The same things were measured in two ways. Each way mixes the same 9 hidden numbers, adds some noise and spreads widely along 6 directions of its own, which tell nothing about the thing.
In the rows, 128 means zero.
Some things both ways: the first way, then the second way.
[116 150 144 141 113  79 124 123  92 114 203 104 105 148 124  95 160  85]
[147 136 131 109 136 102 148 155 147 145 129 117 145 150  87 117 127 117
  90 111 122 148]

[160  93 100 158 114 103  40 138 150 142 146 150 130  84 143 165  91 103]
[145 167 133 123 133 130 141 117 163 142 128  94 120 134  99 110 144 159
 116  95 144 125]

[149 117  80 171 129 129 124  89 153 103  99 106  86 123 113 126 113 129]
[105 132 138 116 163 121 137 124 150 185 117 137 106 130 132 134 109 123
 146 124 142 121]

[154 127 101 141 132 191  95 122 115  96 128  82 150 102 119 144 101 111]
[131 160 134 154 103 145 109 135  98  86 104  77 127 164 100 118 139 134
 123 115 129 126]

[106 153 106 112 125 155 116 124 115 117 118  96 104 141 117  86 153 117]
[106 130 120 158 148 139 186 147 145 124 133 103 114 145 124 128 158 140
 142 143 135 120]

[104  96 129 202 186 171 152 126 166 109 125 147 125 151 134 115  82 116]
[119 101 122 140 131 109 187 133 139 133 126 139  96 133 117 138 131 144
  95 116 120 125]

[175 106 167  96 147 137 164 110 136 113 153 139 132 131 121 160  91 149]
[136  93 123 159  68 149 134 136  87  41 113 129 119 143 115 120 152 107
  84 126 109 129]

[159 158 113  80 109 123 105 117 114 127 142 123 128 151 118 153 146 109]
[158 162 137 102 114 179 108 132 151  93 154 103 192 147 122 120 149  84
 126 125 122 123]

[143  79  80 122 169 210  97  65 140  34 163  41 140 137 150 129  93 109]
[113 121 155 123  92 142  86  95 118 111 107 156 114 147 119 117 137  90
 104 107 102 135]

[130 184 104 142 129 151 145 146 128 122 117 133 139  95 102 129 119 129]
[121 163 137 128 175  88 150 136 111 140 121 111  99 170  88 120 134 125
 155 134 145 128]

[ 98 112 103 144 125 115 177 145 159 118 148 178  87 119 125 160  47 128]
[143 103 115 123 147 124 124 101 131 119 100 140 144 137 151 150 135 117
 125 113 140  92]

[162 152 139 131  88 181 111 124  94 140 109 100  82 115  93 131 132 173]
[156 102 116 132  78 130 101 135 161 132 141 165 141 147 110 143  90 105
 126 120 123 152]

[165 111 100 137 125 114 116  96 120 111 111  99 115 146 116 144 124  79]
[102 128 130 140 112 133 151 124 161 165 132 125 124 145  95 118 126 106
 106 118 113 155]

[150 153 151 141  86 198  65 153 114 148 140 116 120 121  95 140 119 175]
[178 127 125 108  99 125  94 125 160 103 132 143 166 153  78 130 113 109
 101  99 116 147]

[170 138 130 125  63 121  59 182 119 210 103 168 105  85  81 211 108 180]
[155  85  84 175  71  90 138 143 110 127 123 138 123 162 161 147 110 117
  89 129 160 114]

[125 125 127 174 164 155 136 117 122 101 151 126 126  81 142 162  69 127]
[162 122 123 145  58 139 113 158  99  50 123  95 132 148  74 105 107 131
  56 108 132 132]

[ 60 132 112 140 140 178 157 168 111  88 179 129 124  88 142 112  73 112]
[137 114 133 141 153 110 152 133 125 118  96 158  92 125 153 149 162 159
 158 121 131 105]

[165 100 132 134 128 204 114 112 125  85 157  83 145 152 117 143  69 111]
[155 129 137 158  56 186 121 156 156  48 104 144 152  98  49 124 135 135
  83 102  89 130]

[149  97 151 106  94   5 143 123 135 164 188 182  69 143 139 141  92  84]
[138 159 141  89 173 175 121 141 233 218 136 148 156  68 151 143  96 144
 183 118 165  95]

[109 137  92 115 112 114 142 122 114  91 189  84 115 127 128  99  95  70]
[148 163 168 118 137 142 109 110 140 111 100 175 124 123 162 140 190 135
 155 104 109  89]

[166 158 130  82 111 101 124 127 137 154 131 147 125 142 114 129 147 118]
[145 143 137 125 104 155 153 161 152 126 176 162 129 126 155 144 112 112
 144 146 129 109]

[136  85 153 156 123 169  93 123 109  97 177  94 109 131 134 108 112 126]
[133 124 120 127 125 145 113 140 159 152 101 101 136 121 100 132  97 150
 128 104 139 140]

[151 136  93 192 126 156 181 150 126 120  58 157 118  52  88 196  47 136]
[132 112 121 132  91 131 116 121 138 126 125 139 119 142  74 132  79 112
 110 111 118 156]

[161 120 110 158  99 126 129 137 127 147 106 170  80  81 115 189  78 151]
[165 114 108 140 102 136 105 134 124 116 113 127 141 137 180 155 121 138
 140 119 152 103]

[143 172 142 132 140 105 173 147 144 162 100 175 138 129  99 147  89 114]
[126 125 127 150 107 107 164 150 108 114 162 146 102 179 146 148 114 115
 119 144 123 118]

[138  98 106 151 162 178 126 132 127 113 132 109 151 104 123 176  69 116]
[114 128 134 138 110 128 115 113 134 153 106 138 104 127 109 112 115 111
 113 113 142 127]

[150 108 149 127 114 112 134 110 108 115 139 126  77  91 130 135  99 143]
[108 118 116 113 128 168  84 157 182 206 137 103 139 120 115 139   4 126
 167 133 167 151]

[124 127 148 114 140 158 136 168 136 147 159 139 166 142 114 127  84 101]
[141 147 134 138 100 153 145 128 157 105 140 141 125 122  82 124 121 129
 109 113 122 117]

Other things, the second way, with their names:
<217>: [117 144 129 159 118 168 134 126 142 104 117 118 128 128  99 139 116 134
 139 124 127 104]
<12>: [117 195 146  97 184 167 127 129 189 209 134 110 123  93 110 124  99 137
 210 128 165 117]
<41>: [161 152 141  97 150 141 109 137 170 167 114 172 139  76 127 129 113 117
 164 122 164  94]
<215>: [128 148 104 156 139 124 146 134 120 124 130  67 127 169 131 116 143 133
 138 138 176 109]
<198>: [134 135 128 122 153 127 132 114 145 151 114 141 119 129 137 152 118 136
 163 118 139 111]
<29>: [119 141 151 130 129 181 126 136 157 118 105 142 144 103 126 143 136 130
 137 117 106 103]
<23>: [102 125 138 108 134 138 124 129 147 171 110 108 109 113  80 101  86 118
 106 110 140 149]
<176>: [135 173 157  90 165 162  95 101 149 167 123 146 129 114 174 150 118 125
 196 116 142  90]
<160>: [147 153 145  83 163 146 136  90 160 119 148 131 149 138 125 118 170 102
 137 115 126 112]
<208>: [140 105 137 101 164 110 111 127 131 138 108 166 148 141 175 143 148  97
 142 130 136 103]
<8>: [110 104 113 151 129 120 162 176 115 137 116 107  96 133 110 125 102 135
 135 146 148 146]
<99>: [137 163 161 120 152 151 101 146 150 160 117 186 121 102 191 143 154 118
 216 145 150  86]
<148>: [106  99 128 140 128 121 188 146 132 118 151 144 101 156 128 145 118 125
 107 137 107 129]
<373>: [159 107 136 120  82 123 117 157 156 151 121 196 100  79 127 118 103 123
 111 116 151 122]
<280>: [ 98 103 129 140 132 125 111 144 135 156 107 123 121 149 132 128  97 119
 122 129 145 126]
<276>: [165 156 155 103 140 120 120 129 132 129 110 145 110 114 170 120 173 151
 132 102 148  92]
<122>: [165 123 137 133  96 124 125 112 123  94 109 164 100 119 163 115 199 134
 121 108 138 109]
<313>: [126 125 130 157 106 175 139 109 147  79 125 147 132 127 122 144 149 126
 139 125 111 104]
<36>: [143 158 101 141 119 144  94 108 116 103 126  23 145 183  94  97 124 130
 130 117 179 138]
<13>: [131 126 128 128 116 125 115 126 144 131 110 122 133 132  84  95 132 105
  93 114 148 133]
<193>: [167 121 103 131 109 140 120 120 135 100 134  99 173 162 172 138 161 115
 117 119 147 109]
<38>: [126 110 131 139 134  98 151 133 121 138  93 153  84 122 108 135 114 150
 110 109 133 117]
<262>: [136 137 136 139 163  83 143 137 106 110  98 134 118 166 114 120 185 117
 137 131 135 116]
<179>: [131 135 123 171  93 140 135 142  83  78 102  92 114 159 146 126 174 134
 129 127 127 124]
<242>: [133 106 118 139 123 134 127 149 128 102 111 109 147 162 131 150 124 135
 120 120 112 135]
<288>: [140 105 132 110  91 161  93 109 136 121 133 138 123 134 166 141 106 121
 128 110 123 131]
<172>: [149 135 120 151 103 139 120 128 118  93 109 127 140 145 120 140 146 120
 135 120 125 120]
<95>: [124 146 145 109 148 133 137 152 135 119 129 110 156 153  86 111 140  91
 107 129 118 135]
<171>: [126 158 141 156 122 123 143 142 144 126 105 122 104 122  76  88 169 136
 113 119 150 118]

Some of these things the first way, each followed by its name:
[143  79 148 117 152  95 121  76 151  97 182 127  91 145 154 160  56 115]	<280>
[128 150  89 173 100 199 109 188 136 143  73 137 134  80  75 148  98 156]	<198>
[140 140 117 146 150 156 129 123 135 160  95 155 107 124 129 161 102 139]	<215>
[135 162 139  75 100 118 105 127 121 121 204 118 125 137 123 134 123 126]	<262>
[158 151 135  92 129 168 137 134 113 142 143 131 147 129 116 175  91 128]	<99>
[140  61  99 185 199 179 108  86 153  53 155 109 142 110 166 167  72 108]	<23>
[151 153 102 128 106  94 169 158 104 144 109 146 125  82 100 137 126  95]	<12>
[142 116 141 133 145 151 100 116 127 132 154 117 122 127 127 176  91 145]	<13>
[169 122 118 138 132 131 114  99 124 139 105 152  85  78 144 173  98 153]	<36>
[102 118  97 128 130 137 162 129 118  79 157  86 124 144 116 107  80  64]	<29>
[169 110 147 108 140 153 115  52 125  71 172  88  88 148 149  94 171 158]	<8>
[129 138 148 111 119  91 155 112 137 129 177 158  83 148 118 159  92 146]	<208>
[141  97 124 138 132 155 109 135 127 110 130 125 116  77 129 150  92 146]	<288>
[157 127 127 124 108 129  90 174 111 168 135 159 128  48 116 206  91 157]	<122>
